All groups share one centre, and each spreads out both ways along 14 directions, with some noise.
In the rows, zero is written as 128.
Known rows, each followed by its group:
[ 91  88 162 148 152 159 134 176  92 149 179 162 111 114 157 127 137 145]
Ged
[ 75  75 141 132  81  93 194 113 126 133 120 123 159 105 138 106 161 102]
kiz
[172 113 167 133 102 155 124 163  86 116 116  95 127 114 111 213  97 124]
vis
[115  84 134 135 141  91  82 116 131  75 119 135 118 150 163 102 158  92]
bolif
[133 108 165 132  84  94 138 175 138 122 132 200 124 173  66 108 132 132]
kiz
[ 75 151 151 164 165 183 144 139 124 109  96 164 169 131 152 184 132 195]
kiz
[110  76 162  97 117 162 113  43 143  80 159 169 177 104 149 148 165 136]
zerob
[165 144 109 110  85 119 104 148 131  97 182 125 168 106 117 191 180 139]
Ged
[ 99  73 170 124 129 126  96 185  95 114 187 125 105 106 140 142 127  75]
kiz
[128 182 192 120 127 121 105 178 107 120 155 138 101 205  91 124 151 145]
kiz
[158 149 134  88 144 129 149  90 168 123 141 104 144  73 100 179 119 167]
vis
[190  81 131 140 150 199 151  95 109 107 146 106 156 105  97 118 130 141]
bolif
[ 88 120 107 147  86 119 111 136 165 107 139 126 160  98 112 166 109 197]
bolif
[119  92 182  92 121 152 130 158 133  88  68  71 148 133 137 131  98 121]
Ged
[ 79 147 147 142  97 153  94  94 107  92 125  79 135 159 178 142 117 164]
Ged
[117 135 118 107 112 118 158 123  89 135 120 143 110 146 169  91  95 140]
bolif
[ 98 149 122 175  96 173 120 104 139 109 116 148 159 165 164 112 109 137]
Ged
[129 160 139 147  79 180 148 163 173  83 101 152 163 172 148 124  99 158]
bolif
[141 116  81 126  82 167 157 131 144  90 164  91 146 122  89  99 159 100]
bolif
[ 83 102 137  85 121  96 161 188  56 190 190 119 149  77 107 113 119 155]
Ged
[123 125 148 120  99  61 153 154 135 115 116 138 143 135 103 130 141 127]
zerob
[138  99  93 128 111 121 141 127 135 104 135 206 115 111 178 105  64 173]
bolif
[142 122 178 157 109 140 142 180  98 133 116 157  77 204  79 106 118 118]
kiz
[117  85 156  99 115 132 161 162 133 153 174 163  99 111 112 126 171 122]
Ged
[160 141 160  82 130 133 125 158 136 148 133 108 102 149 133 117 144 167]
zerob
[142 101 149 109 136 100 166  92 112 117  59 157 101 142 135 142 128 147]
bolif
[183 110 115  80  65 122 128  80 181  88 182 188 144  95 115 165 149  89]
kiz
[134 119 203 100  97 217 122 153 141 112 143  83 121 155 115 148 137 106]
Ged
[ 98 134 124 122  24 140 115 142 179 108 126 179 158 131 146 185 112 151]
bolif
[132 117 102 127 146 137 121 128 156  97 156 144 125 145 121  73 186 106]
vis
[ 98 114 145 134  93  91 114 188 128 139  91  79 131 157 168 108 147 167]
zerob
[ 81 150  89 114 124 121 111 161 150  89 158 157 145 136  78 139 182 140]
bolif
[ 77 118 144 139 127 175 117 136 136  85 133 176 156 109 183 186 127 125]
kiz
[130 112 153 106 130 137 162 151  96 168  88 127 149 147 112 102 138 194]
zerob
[141 136 174 144 138  83 177 203 132  88 135 144 120 114  99 166 111 103]
zerob
[172  89 120 152 111 224 160 138 103 116 167 157 113 128  93 148 160  93]
vis
[ 96 125 141 134 126 121 130 116 147  90  91 106 147 124 145 175 150 198]
bolif
[139 147 119 136 135 117  56 107 132 168 118 150 163 129 195 151 137 187]
zerob
[134 111 178 116 129 152 197 158 103 123 128 119 117 136  83 109 118  92]
zerob
[131  91 131 147 164 152 100 156  99 106  73 175 133 154 103 158 147 163]
zerob
[ 90 112 155 143  72 149 142 126 127  92 203 168 151 146 149  88 125 142]
vis
[144 124 122 154 189 146 132 114 105 104 104 154  86 130 160 158 135 123]
vis
[127 100 128 112  74 177  93  86  98 104 125 150 105 172 106 146 139  74]
bolif
[ 76  97 124 118 168 196 139 169 103 120 144 141 127 128 117  81 119 128]
vis
[ 92 121 181 122 144 139 133 159 122  94 152 104 145 129 170 117 126 149]
Ged
[167 126 168 142 139 145 185 221 133 130 165  98 114 107  62 147 136 132]
zerob
[131  95 157 157 134 111 155  69 101 134 112 156 155 138 105 112 147 100]
kiz
[117 122 126 139 119 104 108 162 158 126 180 112 130  95 107 138 137  88]
vis
[ 60 141 145 103 140 143 116  98  95  91 130 127 123 141  89 167 127 145]
bolif
[157 146  58 183 111 107 170 212 126 101 118 114 131 134 147 109 143 176]
zerob
[144 156 160 163 105 111  93 175  96 179 172 149 127 165 171 115 131 153]
vis
[136 157  93 126  68 181 122 187 171 118 157 149 133 131 126 162 131 141]
kiz
[ 68 104 128 162  64 136  98 117 156 111 125  80 139 132 127 153 146 134]
Ged
[ 88 137 149 124  65 120  95 177 127 157 171  94 119 120 131 175 129 137]
Ged
[ 75  75 165 176 108 116 103 129  81 128 121 148 184 120 140 168 139 147]
zerob
[141 147 104  97  92 101 132 145 115 124 124 183  68 138 179 170 119 122]
Ged
[ 87 103 105 107  71 145 146 148 143  80 117 151 160 124 108 143 140 103]
vis
[116 151  99 133 127 114  57  98 142  85 125 160 125 132 148 169 112  60]
zerob
[103 149  98 127  69 133 193 119 104 130 108 154 170 122 153 118  92 119]
zerob
[121 127 137  98 120 137  88 102  98  93 140 115 142 162 152 115 154 145]
kiz
[ 97  67 149 109 136 218 129 191 132 155 147  95 142  74 110 154 124 130]
vis
[196 123 127 141  74 122 109 115 142 123  70 167 140 148 128 164  86 132]
kiz
[165  64  85 122 150 158 106  89 102  93 106  97 137  94 141 130 113 142]
kiz
[134  88 114  95 122 145 174 124 133  98 124  84 107 100  99 102 113  68]
vis
[182 150 161 103 131 100 111 143 131 169 130 140 105  94 187 189  91 118]
vis
[108 170 126 172  65 121 153 106 139 118 197 167 145 130 121 153 129 160]
vis
[123 111 121 124 126 121 150 191  92 119  85 126 119 142 129 107 103  95]
vis
[197 131 169 133 111 170 150 153 124 141 156 108 151 113 146 137 108  83]
bolif
[148 118 131 102 189 176 124 110 113  61 100 152 124 117 113 185 128 137]
vis
[181 126  50 131 125 172 140  90 115 125 144 144 150 118  87  96  99 204]
bolif
[139 108 120 118 113 145 105  91 134 114 157 136 178 109 155 135 171 144]
kiz
[107 110 155 131  97 142 133 174 120 116 147  69 126 124 155 142 142 164]
zerob
[151 113  95 148  66 179 154 125 133 170 148 130 158  99 150 139 141 121]
kiz
[ 99  73 173  95 134 180  90 132  83 120 102 100 143 148 110 109 108 119]
Ged
[101 142 126 125 132 154 134  82 110  90 156 124 150 141 126 100 131 133]
Ged
[ 77 143  85 112 138 128 118 126 121  89 147 147 114 118 125 153 130 184]
bolif
[145 134 178 140 119  78 168 135 149 114 138 107 131 112 128 137 125  86]
zerob
[119 158 112 123  86 174 162 199 143 105 192 112 139 116 148 125 136 101]
bolif
[169 145 145 157 154 168 104 178 102  71 169 104 156 128 168 160 148 138]
Ged
[ 95 114  92 120  91 157  87 117 136 104 187 151 170 112 105 130 154 104]
kiz
[153 106 137 129 131 191 140 217 132 119 142 131 113 133  67 148 156 160]
zerob
[148 137  67 101  72 199 105 150 135 103 126  76 126 148 196 116 145 172]
kiz
[134 100 116 163 170 101  97 127 154  88 109 166 127 135 128 122 156 130]
Ged
[ 95 140 133 101 137 217 135 122 143  86 176  79 134 120  84 121 121 162]
vis
[168 112 110 141 126 170 150 123 133 105 149 156 123 105 112 172 156 118]
Ged

New rows. What belongs after each?
[106 144 139 124  53 149  57  98 170  71 111 197 164 168 154 173  95 136]
bolif
[113 111 115 124 156 167 170 134 129 108  95 130 150 119  90 102 112  94]
zerob
[146 110  50 104  88 205 104 141 107  83 127 121  99 145 156 104  99 118]
kiz
[131 121 114 100 139 170 106 108 178  97 154 107 138 117 165 101 158 131]
zerob
[172 180 184  95 143 160 127 148 129 135 233 124 145 134  86 141 187 155]
Ged
[ 99  60 108 115 167 130  61 175 123 125 123 117 152 121 108 101 197  89]
vis
[157 146 115  99 137 163 146 109 133 120 208 150 141  98 106 114 131 114]
zerob
[174 153 127 131 107 161  65 117 157  95 103 111 129 135  94 222 119 118]
Ged
[178 134 111 120 132 100 153 161 141  96 106 176 120 151 160 104 146 109]
Ged
[149 153 140 159 170 154 136  67 115  96 101 131 161 166 160 102 147 201]
Ged
[ 89 149 105 144 111 145 105  94 111  98 121 143 155 145 104 144 112  86]
kiz
[151 127  86 128  83  93 106 135  91 123 103 129 174 125 152 159 145 171]
Ged
[ 85 139 118 160 159 181 170 141 133 108 145 177 140 126 123 131 146 122]
kiz
[138 129 153 119 129 150 161 144 115 141 127 125 160 101 129 157 115 172]
Ged
[109  97 161 139 128 173 114 133 156 166 117 180 157 107  79 162 109 142]
Ged
[105 101  74 164  52 166 120 157 104  80 184 104 143 124 140 128 156  62]
Ged
[114  85 134 173 162 165  84  88 113  83 200 182 171  91 139 151 145  84]
zerob
[129 107 152 152  63 145 133 160 149 116 106 136 127 116 138 202  98 107]
kiz
[149 114 154  97 111 165 115 104 155 112 105 124 105 146  85 159 137 106]
Ged
[124 108 131 122 145 117 115  83 156 139 110 174 205  86  55 170 144 131]
zerob
[113  75 159 147 118 146 124 107  67 132 116 130 156 128 145 147 138 177]
vis
[102  77 155  91  37 189 117 127 103 107 172 109 136 149 148 140 186 118]
Ged
[164 124  90 133  97 155 216  95 129  96 117 158 146  86  42 199 127 122]
vis
[129 105 106  96 121 157  93  72  94  99 159 119 163 121 178 135 190 150]
bolif
[ 95 167 127  89 101 156 163 138 137  76 140 169 122 129 198 159 101 149]
bolif
[113 101  83 105  57 138 146 172  58 142 148 116 122 115 138 133 113  89]
Ged
[136 109  84 124 105 154 120 134 136  83 183  95 124 106 114 128 165  91]
bolif
[158 156 117 118  81 113 198  69 182  60  91 130 109 127 163 166 119 128]
vis
[154 143 153 123  80 160 159 135 148 119 122 147 115 146 121 176 133 148]
kiz
[119  93 145 130  93 201  81 100 116 114 157 114 127 130 112 182 155 114]
zerob
[187 134 128 121  93 175 113  86  96 138 133 130 125 135 148 144  74 119]
bolif
[141 101 150 117 148 106 107 126  94  99 148  40  94 110 112 143 134  75]
kiz
[172 128 119 200 142 197 125 158 155 103  97 155 121 139 150 165 114 116]
kiz
[141 127 130  84 114 122  79  90 121  65 133 160 122 163 154 146 169 134]
Ged
[167 164  73 184 108 146 158 147 117 127 154 169 127 122 160 155 135 133]
Ged
[117 155  88 131 122 146 138  69 113  54 159 134 148 135 144 113 131 113]
Ged
[108 115 119 148 199 115  98 157  81 126  82 123 122 139 132 134 141 142]
vis
[ 92  96 174 122 146  93 125 101 117  95 124 130 132 111 129 134  90 120]
bolif
[123 121 151  66  99 143 113 130 106 109 106 145 104 167 110 154 144 155]
zerob
[149 128 203 128 132 158 139 126  99 141 145 108 174 124 110 129  97  99]
bolif
[218 107 150 157  63 100 146 130 108 144 126 137 128 136 146 164 150 109]
vis
[167 143  82 151 165 134 128 169 126 132 173 126 149  91 180 104 110 207]
bolif
[149 142 139  98  61 116 124  89 112 155 139  86 160 147 123 129 167 153]
kiz
[144 110 145  99 112 126 143 112 128  91 107 171 127 160 127 116 142 168]
kiz
[150 111 152 137 140 183 112 142 117  70 162 107  98 128 123 163 118  94]
vis
[120 126 129  89 125 151 185  69 106 116 117 176 145 138 149  98 123 162]
Ged
[148 135  88 156 122 124 140 108 146  94 182 196 156 114 134 140 188 142]
Ged
[113 104 116 133 128 161 119  78 132 109 155 143 187 112  83 139 179 165]
kiz
[ 77  98 134 117  98 154 178 132 124 130 174 154 147 112 164 107 177 116]
kiz
[136 128 135 134 130  68 157 189 123 158 112 116  88 126 137 130 144 111]
bolif
[157 154 111 139 148 130  67 144 112 168 189  82 131 106 116 158 146 186]
zerob
[139 104 163 143 111 150 102 217  82 118 173  62 141 146 160 122 175 134]
Ged
[ 93 123 108  82 103 175 132 192 120 154 107 162 147 133 143 120 122 120]
vis
[132 145 138 119 117 135  93  73 161  96 102 126 161 171  99 110 146 137]
Ged
[188  90 146 111  90 131 144 209  95 126  71 119 137 132 121 162 113  87]
vis
[115 128  70 138 129 160  99 198 132  71 183 130 122 127 145 112 147 138]
zerob
[ 94 125 170 121 132 157 187 168 101 137 116 118 116 139  60 150 147 124]
bolif
[136  91 199  58 104 205 113 143 115 120 181 141 133 150  97 126 170 104]
Ged
[164 131 183 121 120 119  95 164  78 164 130  42 119 166 128 126 156 194]
kiz
[114 151 131 168 139 127 101 135 135 131  99 136 155 151 133 113  97 146]
Ged
[ 97 113 103  93 147 156 180 126 146  92 132 117 120 126 118  46 119 113]
vis
[115 156  90 123 120 198  75 197 132 118 188 109 135 118 152 154 141 149]
kiz
[ 79 151 140 117 114 101  59 101 129  75 140 100 139 132 160 181 119 161]
Ged
[203 130 124 138 134 162 122 172 134  97 101 143 104 154 138 148 132  90]
Ged
[203 160 102 135 105 150 129  94 134 160 114  99 159 129 117 148 141 170]
kiz
[ 81  88 138  87  56 101 152 180 111 112 115 201 114 145 146 113  89 123]
kiz
[141 112 161 111 169 112  85 157 124 117 114 180 119 154 148 124 137 142]
Ged
[ 94 164 127 166 114 134  96  57 146 139 128 132 113 178 122 120 143 171]
Ged
